There are 5 ways to turn a row about zero (a turn may also mirror it). The second row of each pair is the first, turned, with some noise. The first 45 pairs use one turn. New pairs use 3 turns, one after the other, and a turn may come again.
Some pairs, each with its turns in order after it:
[-1.23 -1.05  2.43  3.39 -2.90  0.89  1.62 -0.20]
[ 1.23  3.59 -1.27 -1.64 -1.08  0.95  0.58 -2.93]	z_878

[ 0.67 -0.21  1.40 -0.93 -0.25 -1.04 -1.06  0.63]
[ 1.50  0.27 -0.23  1.09  1.47 -0.05  0.60 -0.73]	z_782

[-2.49  2.11  2.50  0.30  2.07  0.10  1.26  0.15]
[-0.70 -1.11 -1.64  1.62 -2.47 -1.62  0.66 -2.79]	z_782

[-2.54 -0.26  3.02  0.38 -1.81  0.12 -0.86  3.28]
[ 0.88  2.64  0.18  1.72 -1.48 -1.84  3.53  2.02]	z_372

[ 2.24  0.60  0.72  2.26 -0.01 -0.64  0.81 -1.96]
[-0.06 -0.96  1.03 -1.65  0.68  0.42 -1.83  2.54]	z_372

[ 0.68 -1.64 -0.45 -1.29 -0.30  0.34 -0.41  0.17]
[ 1.46  0.34  0.17 -0.80  0.31 -0.56 -0.72 -1.04]	z_802

[ 2.00  1.93  0.86  1.21 -2.75  0.73 -2.44  1.65]
[-0.36  1.65 -0.97 -0.51 -1.04 -2.01  0.09 -4.34]	z_358

[ 0.80  0.49 -0.94  0.36  0.03  0.75  0.95 -0.21]
[-0.20 -0.72  0.66 -0.62 -0.90 -0.61 -0.59  0.90]	z_782

[ 2.13 -1.80  0.69 -0.25 -1.02  0.00 -0.08  2.37]
[-0.84  1.90  0.27 -1.10  0.85  2.32 -0.29 -2.15]	z_358

[-3.24  1.15  0.93 -0.27  0.12 -2.46  0.87 -0.38]
[-2.75  1.06  0.29  0.25 -2.43  1.72 -0.84  0.60]	z_802

[ 2.41 -0.39  2.48  1.26  1.80  1.23  0.78 -1.46]
[ 1.23 -1.37  2.86 -0.01  1.71  0.46 -1.40  2.04]	z_372

[-1.16 -0.13 -0.27  2.41  0.59  0.20  0.94 -1.72]
[-0.03  2.30  1.55 -0.19 -0.09 -0.72  1.52 -0.42]	z_878

[-0.02  1.89 -0.41 -0.03  1.04  2.34  0.34  2.05]
[-0.03  0.23 -0.13 -1.87 -0.20 -1.88 -1.96  1.83]	z_878

[ 2.91 -2.35  1.38 -0.53 -1.19  3.03 -0.55 -1.78]
[ 2.33  1.39  0.17 -4.37  1.20 -1.83  0.00  0.66]	z_782

[ 3.95 -3.38 -0.72  0.46  0.27  0.99 -0.13  0.84]
[-0.34 -3.24  3.05 -0.66 -0.79 -2.57 -0.70 -0.60]	z_372

[-0.42 -0.69 -0.01 -1.39  0.03  0.24  1.64 -2.31]
[ 1.52  0.65  0.27 -0.68 -0.16  0.87 -1.80 -1.43]	z_372

[-2.83  0.47 -0.36 -2.01 -0.60 -2.35  0.65 -1.48]
[ 2.00 -3.37 -0.98 -0.17  1.61 -0.01  0.63  0.88]	z_358

[-0.19 -2.30 -0.24 -2.81  0.93  0.30  2.01 -0.67]
[ 2.30 -0.67 -0.79 -1.17 -1.46 -0.36 -3.22  0.02]	z_802

[-0.16  0.84  1.47 -0.80 -0.07  2.46 -0.43  0.99]
[-0.07  0.04  1.68 -1.13 -1.77 -0.11  1.45 -1.08]	z_358

[-1.38  1.56  1.47 -2.88 -2.58 -4.22  0.20  0.53]
[-1.87  1.97  1.96 -3.88 -1.80  3.12 -0.74  0.10]	z_802

[-0.19  2.33 -2.62 -1.01  2.53  0.15 -2.58  1.78]
[-2.30  0.14 -2.99 -2.91 -1.59 -1.53  1.32  1.55]	z_358

[-1.01  1.04  0.17 -0.08 -0.84  1.79 -1.48  1.38]
[ 0.38  0.04  0.24 -1.91  0.02  0.76 -1.97 -0.02]	z_878

[ 0.36  0.19  2.42  1.45 -1.25  1.78  0.35  0.56]
[ 1.19  1.44  1.79  0.71 -1.86 -0.21 -0.02 -1.97]	z_358

[-0.18  1.10  0.72 -0.62  2.30 -0.55 -0.47  0.23]
[-0.05  0.31 -0.68 -0.24 -0.33 -0.27  2.09  1.53]	z_358

[ 1.24 -0.12  1.79  1.70 -1.46 -0.78  2.61  2.33]
[-0.78  0.89  0.91 -1.88 -1.08 -2.76  1.91  2.76]	z_802

[ 1.70 -0.16  0.58 -0.35 -2.21 -1.12 -0.81  0.30]
[ 1.95 -0.35 -1.89  1.12  0.82  1.37 -0.56 -0.76]	z_878

[-0.74 -1.10 -3.21 -1.55  1.40  0.66  0.64  0.87]
[-0.48 -1.86 -0.81  0.57 -0.90  0.82 -0.02 -3.30]	z_372

[-1.66  1.11  0.81 -2.59  2.19  1.09 -0.47 -0.38]
[-2.95 -0.26  1.13 -0.36 -1.04  0.65 -1.39  1.92]	z_878

[-1.98  4.14  0.11  2.67  1.04  0.62  0.08 -1.16]
[-1.62  0.92 -0.99  0.96  1.21  4.26  0.04  3.05]	z_372

[-1.23 -0.31  0.18  0.34  0.30  1.68  0.52  0.03]
[-0.77  1.16  0.24 -1.59 -0.41 -0.31 -0.09  0.29]	z_878

[ 1.73 -2.59  2.53  2.68 -1.39  3.91  0.59  0.70]
[ 1.58 -1.42  1.44  0.89 -0.72 -4.83  2.89 -0.39]	z_802

[-1.71 -2.61 -3.07 -0.19 -1.42  0.88  0.01 -2.32]
[-2.05 -3.63  0.56  1.21  0.04  0.63 -2.81  0.66]	z_358

[-0.67  1.50 -1.05  0.98 -0.43  0.04 -2.18  1.47]
[-1.04  0.45  0.05  2.32  0.70 -1.08 -0.17  2.00]	z_782

[-0.41  1.29 -1.48 -0.64 -0.16 -0.24  0.01 -0.06]
[-0.54  0.04  1.03  0.98 -0.43  0.21 -1.42  0.00]	z_782

[ 0.77 -1.15  0.56 -0.31  2.14  2.61  1.57 -0.44]
[ 2.49 -2.00 -1.01  1.60 -0.84 -1.38 -0.44  0.85]	z_802

[ 1.23 -1.75  0.76 -0.53 -0.14  0.41 -1.09  1.70]
[ 0.80  0.89  0.45 -0.49  1.92 -0.23  2.06  0.37]	z_782

[-0.72 -0.03 -0.04 -0.96  1.30 -1.10  1.93  1.16]
[-0.39 -1.02  0.82  0.54 -1.13  1.22  1.06 -1.74]	z_782

[ 0.47  0.66 -0.90  2.57  3.18  1.80 -2.87 -0.26]
[ 0.79 -0.14 -2.21  4.09  1.95  0.71  1.94 -0.88]	z_802

[ 2.66 -2.90 -0.51  0.40 -0.11 -2.95  1.61  0.23]
[ 1.25 -1.59 -2.24  2.33 -0.41 -1.18  3.02 -1.36]	z_878

[-2.50  1.20 -0.39  1.63 -0.07  0.58  0.80 -0.48]
[-1.97 -0.49  0.76  2.32 -0.45 -0.10 -0.46  0.83]	z_802

[ 1.45 -0.28 -2.32 -0.01 -0.20  1.33  0.86 -0.39]
[-1.12 -1.30  0.62  0.46 -0.88  0.37 -1.99 -1.29]	z_372

[-0.58 -0.15 -1.58  2.17  0.61  1.69  1.26  1.48]
[-0.91 -1.70  0.21  1.58 -2.33  1.37  0.19  0.57]	z_372

[-1.90 -1.47 -2.58  0.36  1.45 -0.40 -0.50 -1.49]
[-3.77  0.04 -0.30 -0.87  0.61  1.42 -1.00 -0.30]	z_782

[ 0.33 -0.55 -1.95 -2.96  2.00 -0.57  0.62  0.03]
[-1.59 -0.85 -0.27 -1.82  1.75  0.81  0.58  2.44]	z_358

[-0.22  0.33  0.23 -1.44 -1.38  0.87  1.09  0.68]
[-0.72 -0.09 -1.95 -0.76  0.42  0.48 -0.76  0.19]	z_878

New pairs. What belongs after each?
[-2.51  2.10 -3.08 -0.30  0.43 -0.66  0.02  2.14]
[-0.02 -0.14 -0.77 -0.97  3.85 -2.52 -0.47 -1.73]	z_782 z_782 z_878

[ 2.56  0.13  1.08  0.92  0.85 -1.91  2.26  0.20]
[-1.74  0.11  0.74  1.45  1.94  2.46 -1.36 -0.56]	z_372 z_878 z_358

[-2.59 -0.79  0.61  0.34  1.26 -3.92  0.04  1.97]
[-3.14  1.38 -0.08 -0.45 -0.30 -1.36  2.03  3.06]	z_802 z_782 z_372

[ 0.43  2.05  1.25  0.23 -1.58 -0.39 -4.01  1.75]
[-0.23  3.76  0.94  0.15  2.45 -2.36 -0.85  0.68]	z_358 z_782 z_782

[ 0.74 -1.59  2.86 -0.26  0.46 -2.46  3.76 -0.19]
[-3.44 -0.64  0.42  0.97 -1.52 -1.77 -2.49 -2.88]	z_372 z_358 z_782

[ 2.22  1.96  0.77 -1.46 -0.09 -0.25  0.80 -0.35]
[ 0.38  1.69  0.01  2.22  0.87  1.73  1.15 -1.70]	z_372 z_878 z_358

[ 1.53  0.93  0.95  1.32  0.82  1.20 -1.35 -3.30]
[-0.23  0.71  1.82 -0.42  2.06  0.98 -0.15  3.38]	z_782 z_802 z_878

[-0.20 -1.03 -1.64  0.25 -2.26  0.10  0.70  0.23]
[-0.43 -1.29  1.00 -1.34 -1.54  1.51  0.81  0.85]	z_802 z_358 z_782

[-1.64  0.68 -0.51 -1.27 -1.33 -0.49 -1.98 -1.26]
[-2.33  0.73  0.67 -1.80 -0.78 -1.19 -0.55  0.27]	z_782 z_372 z_878

[ 0.42  1.63 -1.67 -0.39 -1.00  1.57 -0.05  0.42]
[-1.66  1.66  0.23  1.51  0.89  0.37 -0.46  0.03]	z_372 z_782 z_802

[ 2.91 -0.98  0.16  1.09 -1.15 -1.64 -1.88 -1.06]
[-3.49 -0.72 -1.45  0.18 -0.84  1.16  0.25 -1.84]	z_802 z_802 z_358

[ 0.13 -2.12 -1.19 -0.06  1.39  1.86 -0.66 -1.65]
[-0.24 -2.41  1.32 -2.24  0.31 -0.60  0.54  1.03]	z_878 z_782 z_802

[ 1.66  0.43  0.21 -0.17 -0.14 -1.17  1.00  2.21]
[-0.20  0.70  1.13 -1.24  2.52  0.86 -0.16  0.03]	z_782 z_782 z_358

[ 2.07  0.88  0.74 -0.15 -0.55  0.92 -1.41  0.74]
[-1.51 -0.08  1.59  0.44  1.18 -0.53 -0.42  0.92]	z_372 z_802 z_802

[ 2.53  3.33  1.08 -2.72 -1.85  1.23  0.41 -2.30]
[ 2.72  1.75 -1.19  4.06 -1.99  0.47  2.10 -0.01]	z_802 z_372 z_878

[ 2.36 -2.90 -2.74 -1.88 -2.61  0.28  1.46  1.65]
[ 3.26  0.59 -1.15  0.40 -4.68 -0.75  0.15  0.33]	z_358 z_358 z_372

[-1.56 -1.85  1.83 -2.33  0.49  0.62 -0.18 -1.49]
[-1.26  0.49 -0.17 -1.06 -2.38  0.21  2.89 -1.07]	z_878 z_802 z_802

[ 0.80  0.60  1.66  0.56  0.95 -1.69 -3.67  0.91]
[ 3.05  1.50  0.87 -0.23  1.34 -0.70  0.56  2.69]	z_372 z_358 z_802

[ 1.04  1.22 -0.67  2.02  0.33  0.99 -3.21 -1.47]
[-1.80  0.40 -0.35  0.39  1.37  2.74  0.77  2.64]	z_802 z_802 z_782

[ 1.15 -1.47  1.42 -2.03 -2.12 -1.55 -0.35  0.01]
[ 0.64 -0.59  3.62  1.08  1.18 -0.33  0.15 -0.24]	z_358 z_372 z_372

[ 1.74  2.51  0.64  2.23 -0.16 -0.12 -0.24 -0.50]
[ 1.90  0.16 -0.49  1.82 -0.67 -1.44 -0.39  2.22]	z_782 z_782 z_802

[ 0.83  0.21 -0.71  1.63  2.46  4.05 -0.57  1.20]
[ 0.25  1.28  0.00  0.13  3.62 -2.52 -2.64 -0.29]	z_358 z_372 z_878

[ 0.82 -1.87  1.52 -0.70  0.90  3.53 -0.10  2.37]
[-2.92 -0.99  0.67 -2.58  2.55  2.07  1.08 -0.04]	z_358 z_782 z_802

[ 0.24  0.24  0.79 -1.47 -2.29 -2.07  0.54 -0.19]
[ 0.00  2.26 -2.06 -0.88  0.24  1.24  0.87  1.09]	z_782 z_358 z_372

[-1.90 -0.02  1.64 -0.13  2.13 -2.84  1.47  0.68]
[-1.30  0.64  0.42  2.70  0.73 -2.19  0.00 -2.28]	z_372 z_358 z_782

[ 0.26  0.18  1.58 -1.38 -0.37 -1.39  1.68 -0.66]
[ 0.24 -1.42  1.39 -0.90 -1.63  0.17 -1.22 -0.79]	z_878 z_372 z_358

[ 2.65  0.15 -1.85  0.30  0.75  1.24  2.09 -1.39]
[ 0.71 -2.17  1.40  1.66 -1.33  0.05 -2.79  0.16]	z_372 z_358 z_358

[ 0.52 -0.41  2.23 -0.46  1.61 -0.88 -0.99 -0.66]
[ 0.46  0.04  2.97 -0.24  0.50  0.73  0.28  1.65]	z_372 z_802 z_782

[ 0.44 -0.41  0.55  0.59 -2.47  1.99 -1.49 -3.75]
[ 1.86  1.74  3.09  0.68 -3.64 -0.93 -0.76 -0.61]	z_782 z_782 z_878

[ 2.00 -0.88  1.65  2.30  0.89 -2.52  0.17  0.86]
[ 0.77  1.92 -0.87 -0.95 -0.12  2.91  2.05  1.87]	z_358 z_878 z_802

[ 2.57 -2.65  0.86 -0.43 -1.39  1.39 -1.36 -0.81]
[-0.09 -0.57  0.58 -1.42 -2.55 -2.52  0.36  2.70]	z_358 z_358 z_372

[ 0.25 -1.57  0.11 -1.08 -0.26 -0.34  1.85 -1.46]
[-0.92  0.20 -0.64 -0.49 -0.28 -0.49  2.84  0.44]	z_878 z_802 z_372

[ 0.34  1.39  1.48 -0.17 -0.90  3.92 -0.16  1.41]
[ 2.61 -0.80 -1.03  0.85  1.29 -1.19 -3.37  0.48]	z_372 z_878 z_782

[ 0.38  0.17  1.79  1.07  1.91 -1.28  1.89 -1.81]
[ 1.68 -1.73 -0.39 -0.20 -0.61 -0.27  1.20 -2.83]	z_372 z_782 z_782

[-1.76  2.46  1.66 -1.52 -2.20  2.08  0.82 -1.31]
[ 0.39  1.36  0.09  1.42  2.49 -1.84  3.32 -1.33]	z_878 z_878 z_372

[ 0.37 -0.32 -3.01  0.38 -1.71 -3.16 -2.41 -1.71]
[-0.76  3.71  0.58  2.51  1.52 -1.96 -1.10 -1.56]	z_358 z_358 z_802

[-0.20  0.31  0.92 -0.80  0.78  1.44  3.47  2.81]
[-0.14  0.30  3.60  0.85 -0.17  0.65  3.29 -0.03]	z_372 z_782 z_782

[-2.47 -1.87 -1.54 -1.87  1.37  2.41  0.19 -0.38]
[-2.95  3.38 -0.24 -0.07 -1.02  1.09 -1.19 -0.48]	z_878 z_878 z_782

[ 1.22  0.63  1.34  1.98  0.08 -0.89  1.24  0.61]
[-0.26 -0.15 -1.31 -1.10 -2.15  1.34  0.44  0.96]	z_358 z_372 z_358

[ 1.58 -0.70 -0.78  0.33  2.76 -0.82  0.39 -0.98]
[ 1.09 -2.89 -0.28 -1.69 -0.31 -0.22  0.34  0.08]	z_782 z_372 z_802

[-0.93 -0.84 -0.98 -1.05 -1.39  1.56 -0.32 -4.26]
[ 0.32  3.15 -1.42 -0.04 -0.77  2.15 -0.32 -3.00]	z_878 z_802 z_358

[-2.07 -0.05 -0.90 -0.19 -2.46 -3.66  2.28  2.04]
[-2.38  0.17  1.78 -2.36 -1.67  3.12  0.85 -2.15]	z_878 z_802 z_372

[-0.88  0.10  0.66 -1.79  0.19  2.86  1.31 -2.20]
[ 0.43 -0.88 -1.94  0.05 -1.50 -2.90 -0.95  1.33]	z_372 z_802 z_802

[-0.87  0.20 -1.60  1.62 -3.66 -1.16 -2.75 -2.81]
[ 0.24  2.21 -2.45  0.76 -4.11 -1.95 -0.07 -1.56]	z_802 z_878 z_782

[-0.45  1.59  1.54  0.97  0.24  0.76 -0.74 -1.19]
[-0.59 -0.35 -1.49 -1.87  0.78  0.91  0.21 -1.33]	z_358 z_372 z_358

[-0.04  1.32 -2.37 -0.75  0.12  1.73  1.45  2.75]
[-3.02 -0.02 -1.90  1.31 -1.70  1.22 -1.10 -1.02]	z_372 z_802 z_802

[ 1.10  1.72  1.08  1.18  0.79 -1.98  2.62 -0.29]
[-0.26  1.96 -0.05  2.31  0.20  3.13 -0.11 -0.05]	z_358 z_782 z_358

[ 1.41 -2.00  0.73 -0.29 -2.21 -1.23 -0.18  0.22]
[-1.42 -2.02 -1.05 -0.33 -0.96  1.40 -1.88  0.48]	z_878 z_782 z_878

[-0.45  1.26  1.16  0.14 -2.26 -0.50  1.07 -1.52]
[ 1.41  0.60 -0.56  2.21  0.48  2.22  0.08  0.48]	z_878 z_358 z_782

[-3.08 -1.10 -1.88 -1.49 -2.46 -1.98  0.97 -0.76]
[-1.44  0.94 -0.82  2.32 -2.70  2.44  2.47 -0.49]	z_358 z_372 z_878

[ 2.15  0.79  0.85  0.22  0.51 -1.43 -2.64 -0.25]
[ 0.28 -1.95  1.18  0.57  1.11  0.56  1.72 -2.31]	z_802 z_782 z_358

[-1.27  0.69 -0.04  1.14  2.18 -2.43  0.72  1.23]
[-0.20 -2.42 -1.39 -1.00  0.94 -1.67  0.68 -1.80]	z_358 z_878 z_372

[ 0.69  1.34  0.20 -0.94 -1.25  0.33 -0.71  2.93]
[ 1.64  0.31  0.22 -1.95  1.04  1.18 -1.39  0.63]	z_782 z_802 z_358

